The groups are shells around one centre, one inside the other: the same stretched ball of 7 dimensions in 8 sizes.
Known rows, each followed by its group:
-1.6; -7.2; 10.9; 15.5; -18.1; 10.6; 11.2; -8.3; -5.1
J_792
-3.1; -6.0; 14.2; -12.4; -0.5; -12.0; 1.9; 5.6; 0.8
J_927
-31.2; -23.4; -2.6; 1.8; -33.8; -10.8; 24.5; 13.1; -10.9
J_927
30.1; -37.0; -24.1; 17.6; 19.9; -5.6; -25.1; -32.7; 16.6
J_927
-33.3; -12.9; -12.3; -5.3; 3.7; -29.6; 9.6; 13.7; 0.6
J_501
-31.3; 5.8; 10.6; -23.4; 12.7; -30.5; 8.7; 7.1; 14.8
J_927
-50.0; 11.5; 25.7; 0.9; -16.5; -11.6; 44.6; 29.9; -19.3
J_529
-10.0; 22.0; 10.5; 11.7; -4.7; 0.9; 15.8; 1.6; -8.3
J_529
-3.5; -44.9; -18.0; -18.9; -5.9; -34.9; 8.0; -19.5; 25.3
J_19
-20.2; -3.5; 3.4; 36.9; 20.4; 8.0; -1.0; 9.1; -15.7
J_360
-44.2; -16.1; -4.6; 1.3; -5.6; -19.9; 15.1; 12.6; -0.3
J_792
-48.4; 26.9; 18.2; -11.8; -15.8; -16.6; 27.8; 31.6; -13.8
J_529
21.3; -30.3; -10.6; 15.9; -7.7; 8.0; -18.2; -20.9; 4.1
J_19
9.2; 12.6; 18.4; -14.0; 39.2; -18.1; -5.7; -26.7; 32.0
J_19
-44.0; 18.6; 30.2; 13.3; -20.2; 1.7; 47.8; 20.0; -20.0
J_19
-20.8; -6.9; 15.5; -35.0; -5.9; -37.9; 33.5; -6.1; 22.3
J_292
-39.3; -2.6; -4.7; 0.7; -31.4; -18.8; 42.8; -1.0; 1.7
J_19
33.4; -3.2; 2.9; 10.7; 28.7; -1.6; -17.5; -15.4; 3.5
J_19
-33.1; -17.5; -13.4; -5.6; 13.2; -28.6; -2.2; 5.0; 11.1
J_529
0.5; 14.9; 14.9; -8.6; -18.5; -1.7; 14.2; -21.5; 15.2
J_140
-3.6; -28.1; -15.6; 8.6; 1.2; -6.4; -19.1; -2.1; 1.3
J_529
7.5; -35.9; -22.5; 7.9; 10.9; -17.1; -10.3; -14.8; 10.0
J_792
-36.6; -26.9; -13.1; 5.8; 10.6; -24.4; 8.9; 0.0; 9.9
J_529
24.2; -9.8; 6.4; -8.5; 2.8; -9.0; -0.2; -29.7; 21.0
J_501
-35.6; -3.4; 13.8; 21.9; -18.1; 4.6; 28.7; 19.2; -22.6
J_792
-22.7; 7.1; 15.2; -0.7; -41.4; -0.5; 37.6; -2.8; -3.3
J_140
39.0; -0.5; 13.0; 42.5; 44.4; 28.7; -36.2; -18.9; -5.6
J_292
2.6; -36.0; -25.5; 18.4; -5.9; -7.2; -1.0; -28.6; 14.1
J_292
33.3; -12.6; -2.0; 40.4; 30.3; 17.4; -22.3; -18.3; -6.6
J_927
8.4; 0.0; 12.5; -25.4; 10.0; -22.3; 0.9; -17.2; 24.2
J_501
-27.5; -12.4; -10.2; -11.6; -31.0; -22.9; 18.9; 18.7; -9.8
J_292
-30.7; -29.5; -12.8; 25.9; -30.3; -0.7; 20.5; 20.0; -26.7
J_140
-5.2; 17.4; 15.0; 30.3; 10.3; 18.7; -5.8; 7.9; -18.5
J_792
-6.6; -0.8; 16.5; -10.3; -7.8; -14.3; 20.4; 8.9; -5.4
J_292
-50.2; -7.1; -2.4; 9.6; -14.8; -13.3; 20.1; 34.7; -23.5
J_927
13.3; -15.1; -18.2; 17.8; 12.2; -8.8; -5.2; -14.2; 1.9
J_19
-1.8; 13.3; 16.9; -15.0; 20.0; -15.7; -3.4; -4.6; 13.6
J_792
5.7; 7.5; 0.1; -12.0; 14.9; -17.7; -4.6; -28.4; 29.5
J_360
-46.8; -18.3; -4.6; -25.7; -0.9; -47.8; 34.4; 0.2; 22.4
J_292
-35.2; 7.2; 12.9; 9.7; -38.6; 0.9; 39.6; 14.0; -17.9
J_360
1.4; -5.1; 2.6; 39.1; 10.5; 19.6; -16.2; 18.7; -31.7
J_501
-43.3; 18.7; 9.0; -5.8; -1.1; -22.9; 27.6; 22.7; -7.8
J_140
-9.4; 14.2; 19.5; -6.4; -21.5; -5.1; 33.0; -21.2; 14.4
J_140
-1.2; 26.9; 30.3; 1.1; -6.6; 7.1; 14.2; -1.6; -4.0
J_501
26.3; -4.5; 2.0; -4.0; -10.2; -2.0; -2.1; -26.7; 13.4
J_292
4.7; 21.2; 13.7; 35.9; 8.9; 24.3; -11.5; 19.1; -33.5
J_140
14.7; -32.7; -1.8; 12.6; 3.0; -3.3; 3.1; -23.8; 9.9
J_360
-18.9; -18.5; 8.4; 13.7; -8.9; -4.9; 19.7; 21.6; -22.7
J_19
-20.4; 0.8; 17.2; 28.9; -14.9; 17.1; 16.9; 11.7; -22.7
J_501
40.5; -11.8; -7.2; 17.8; 17.9; 12.7; -38.6; -29.9; 10.9
J_140
25.1; -9.7; -2.2; -10.4; 3.3; -15.2; 1.2; -34.8; 26.0
J_529
-16.0; -8.2; 4.1; 18.2; 28.7; -9.0; 4.2; -3.6; 3.4
J_360
-5.6; 4.3; 2.6; 25.1; 20.9; 9.8; -21.3; 4.3; -8.9
J_360
-30.3; -27.1; -19.8; 10.6; -18.3; -12.1; 5.8; 7.2; -5.4
J_360
-12.7; -4.8; 18.7; 12.6; 18.2; 1.6; 1.6; -8.2; 7.1
J_292
-14.5; -22.7; -8.1; 30.2; -13.9; 5.4; 12.6; -2.0; -12.0
J_792
-7.9; -5.9; 13.4; 41.6; 15.1; 20.3; -0.5; 0.1; -15.1
J_529
-44.7; -12.6; -4.0; -20.5; 0.9; -39.0; 24.4; -6.0; 25.6
J_360
13.0; -1.7; -0.7; -7.6; 0.0; -7.5; -13.1; -12.6; 10.4
J_501
1.2; 3.2; 16.2; 4.9; 33.9; -9.0; -0.9; -11.0; 11.4
J_927
-35.9; -17.8; 1.8; -20.4; -4.3; -31.8; 20.4; -6.2; 22.6
J_501
-5.3; -5.6; 1.4; 37.2; -8.1; 16.1; 6.1; 11.8; -28.6
J_792
4.4; 0.2; -7.4; 10.4; 6.0; -6.6; 1.8; -22.2; 12.2
J_927
-25.6; 10.2; 15.7; 7.2; -19.4; -3.0; 26.3; 32.0; -30.1
J_140

New rows, each followed by its group:
-4.4; -27.7; -24.0; 27.2; -8.7; 3.0; -9.0; -13.3; -0.6
J_140
-25.1; -0.4; 19.1; 11.3; 14.0; -4.0; 10.6; 14.6; -9.5
J_501
1.5; -25.3; 4.7; -23.7; 9.7; -31.8; 13.6; -28.5; 34.7
J_140
-47.3; 6.2; 5.4; -41.8; -33.9; -44.9; 51.9; -3.7; 24.4
J_140
27.1; -9.4; -5.6; 35.2; 24.6; 17.2; -24.9; -35.4; 11.2
J_292
12.3; -11.1; -14.5; 27.5; 36.5; 3.0; -32.5; -22.7; 11.9
J_140
-1.8; -24.4; 5.2; 10.8; 15.7; -6.5; 0.6; -9.6; 6.1
J_792
-32.9; -5.2; -13.6; -14.2; -17.1; -30.1; 18.1; 5.8; 6.3
J_927
9.4; -11.4; 1.0; 8.1; 1.7; 3.2; -18.3; 3.3; -7.9
J_927
-13.0; -8.8; -5.6; -12.5; -7.3; -19.8; 6.4; -19.9; 23.9
J_792
22.8; 18.8; 17.0; 37.3; 22.3; 25.8; -15.8; 3.2; -23.5
J_140
-24.6; -3.2; 15.3; 14.2; -8.6; -3.0; 28.2; 18.2; -19.8
J_927
-19.4; 0.2; -2.8; -42.1; -2.5; -45.4; 17.7; -19.8; 38.9
J_292
29.3; -27.0; 1.2; 31.6; 1.3; 19.9; -14.9; -12.7; -11.5
J_140
-19.7; -26.3; -7.2; 15.7; -27.3; -3.7; 21.7; 2.2; -10.3
J_501
18.5; 16.1; 17.6; -17.2; 7.8; -6.8; -9.1; -16.7; 16.8
J_292
3.0; 13.7; 8.2; 5.5; -7.8; 0.5; 9.1; -7.8; -1.1
J_792
-32.2; 27.2; 27.6; -39.5; -15.3; -30.2; 37.9; -5.8; 24.2
J_292
-24.7; -15.6; -13.9; 5.5; 14.8; -20.4; -4.3; 4.5; 4.2
J_792
17.2; -28.6; -18.7; 9.4; 28.3; -16.9; -15.9; -21.8; 15.6
J_360
-23.2; -16.1; -12.1; -34.1; 3.8; -46.7; 10.9; -15.0; 35.0
J_360
8.4; 1.3; 0.6; -24.3; 6.5; -25.0; -2.4; -18.0; 24.1
J_927
-10.5; -18.3; -11.5; 7.9; 3.0; -8.2; -14.9; 10.6; -7.4
J_501
7.3; -9.6; 12.2; 43.7; 26.2; 20.3; -7.1; -5.2; -13.7
J_529
35.4; 15.9; 16.8; 11.3; 25.7; 10.9; -20.2; -18.1; 3.7
J_529
11.9; 3.7; 8.0; 46.1; 36.0; 24.1; -27.0; 6.2; -22.3
J_529
-57.9; 21.1; 23.6; 3.4; -19.8; -7.0; 39.8; 28.1; -17.0
J_529
-16.6; 32.8; 31.2; -17.8; 3.1; -16.7; 29.9; -0.2; 8.4
J_19
-13.1; -5.3; 16.0; -15.5; 25.0; -26.7; 10.4; -2.9; 16.1
J_140
-58.8; -6.8; 14.6; -43.3; -31.1; -43.6; 46.9; 15.7; 13.9
J_140
-18.9; -11.9; -3.5; -11.2; 0.4; -27.0; 21.3; -27.6; 31.6
J_927
-28.8; 0.5; -3.8; 9.4; 4.6; -7.9; -2.8; 10.0; -3.6
J_927
-0.2; -37.5; -9.3; 13.2; 1.9; -7.1; 1.7; -22.9; 13.6
J_927
-12.4; -7.8; 12.1; 4.1; 6.5; -13.2; 21.7; 0.6; -0.5
J_927
27.1; -18.5; 2.7; -8.1; 14.9; -14.8; -0.9; -39.8; 31.0
J_529
-23.5; -2.7; -1.6; -27.9; -17.6; -28.7; 14.4; -9.5; 22.7
J_927
-36.8; -2.6; 4.1; 4.8; -30.1; -1.9; 12.5; 29.7; -23.4
J_140
-47.0; -11.3; 7.7; -27.7; -24.6; -33.9; 32.8; 22.8; -0.1
J_360
-36.2; 17.2; 32.7; -11.3; -24.0; -10.9; 50.0; -0.2; 5.0
J_292
27.3; -3.8; -5.4; 59.2; 21.3; 33.7; -28.2; -3.9; -27.0
J_140
-5.8; -4.4; -4.7; 52.0; 6.3; 22.7; -4.3; 2.8; -24.2
J_292
13.3; -9.5; 2.8; -7.3; 20.4; -20.0; 7.0; -38.5; 33.7
J_529
-8.2; -25.6; -2.8; 12.0; -6.1; -4.1; 11.2; -26.5; 16.7
J_292
37.9; -10.5; 0.2; 34.8; 11.5; 22.8; -21.1; -22.6; -5.6
J_501
19.8; -20.4; 7.3; 3.6; 36.4; -7.7; -18.2; -25.7; 21.9
J_292
7.3; -36.8; -15.6; 16.6; 22.5; -11.1; -11.1; -20.9; 13.2
J_792
0.6; -17.8; 4.2; 3.1; 35.3; -13.6; -14.7; -7.6; 12.2
J_529
23.1; -2.4; 14.8; 8.6; 40.1; -0.1; -20.7; -16.6; 11.1
J_360
-14.8; -26.8; 6.0; -6.6; 10.0; -20.4; 7.9; -5.0; 12.8
J_529
-30.9; 5.2; -8.4; 15.9; -1.6; -7.8; 8.4; 7.8; -6.6
J_292
1.7; 4.5; -6.3; 26.9; -6.3; 9.9; -3.6; 5.1; -19.3
J_529
-21.5; 36.4; 39.2; 12.8; 3.2; 11.0; 20.1; 19.3; -19.9
J_140
-45.3; -23.7; -3.0; -13.2; -16.7; -32.5; 29.9; 20.9; -3.5
J_360
-37.8; 2.3; -5.9; -31.7; -9.8; -41.5; 17.1; 16.5; 8.1
J_19
0.8; -8.3; 16.0; 13.9; -19.0; 10.4; 14.5; -1.1; -11.8
J_927
-48.0; -12.2; -12.2; -34.0; -14.2; -51.3; 33.9; -3.5; 27.3
J_292
-26.6; -3.5; 13.9; -17.2; 4.9; -29.2; 32.2; -14.3; 24.7
J_927
-16.1; -15.0; -2.8; 41.6; -10.0; 17.2; 1.1; 24.0; -37.0
J_360
4.4; 4.2; 8.1; 36.4; 11.8; 23.4; -17.1; 1.9; -17.3
J_792
-2.6; -3.6; 5.5; -26.3; 1.4; -23.8; 1.0; -18.2; 27.5
J_792
-48.8; -5.9; 10.0; -1.6; -3.9; -17.9; 20.2; 27.5; -10.7
J_927
-25.3; -0.5; 14.6; -47.7; -12.2; -41.1; 27.9; -13.0; 34.7
J_529
-13.3; -3.1; 10.4; -5.0; 7.9; -22.2; 30.0; -16.0; 17.0
J_140
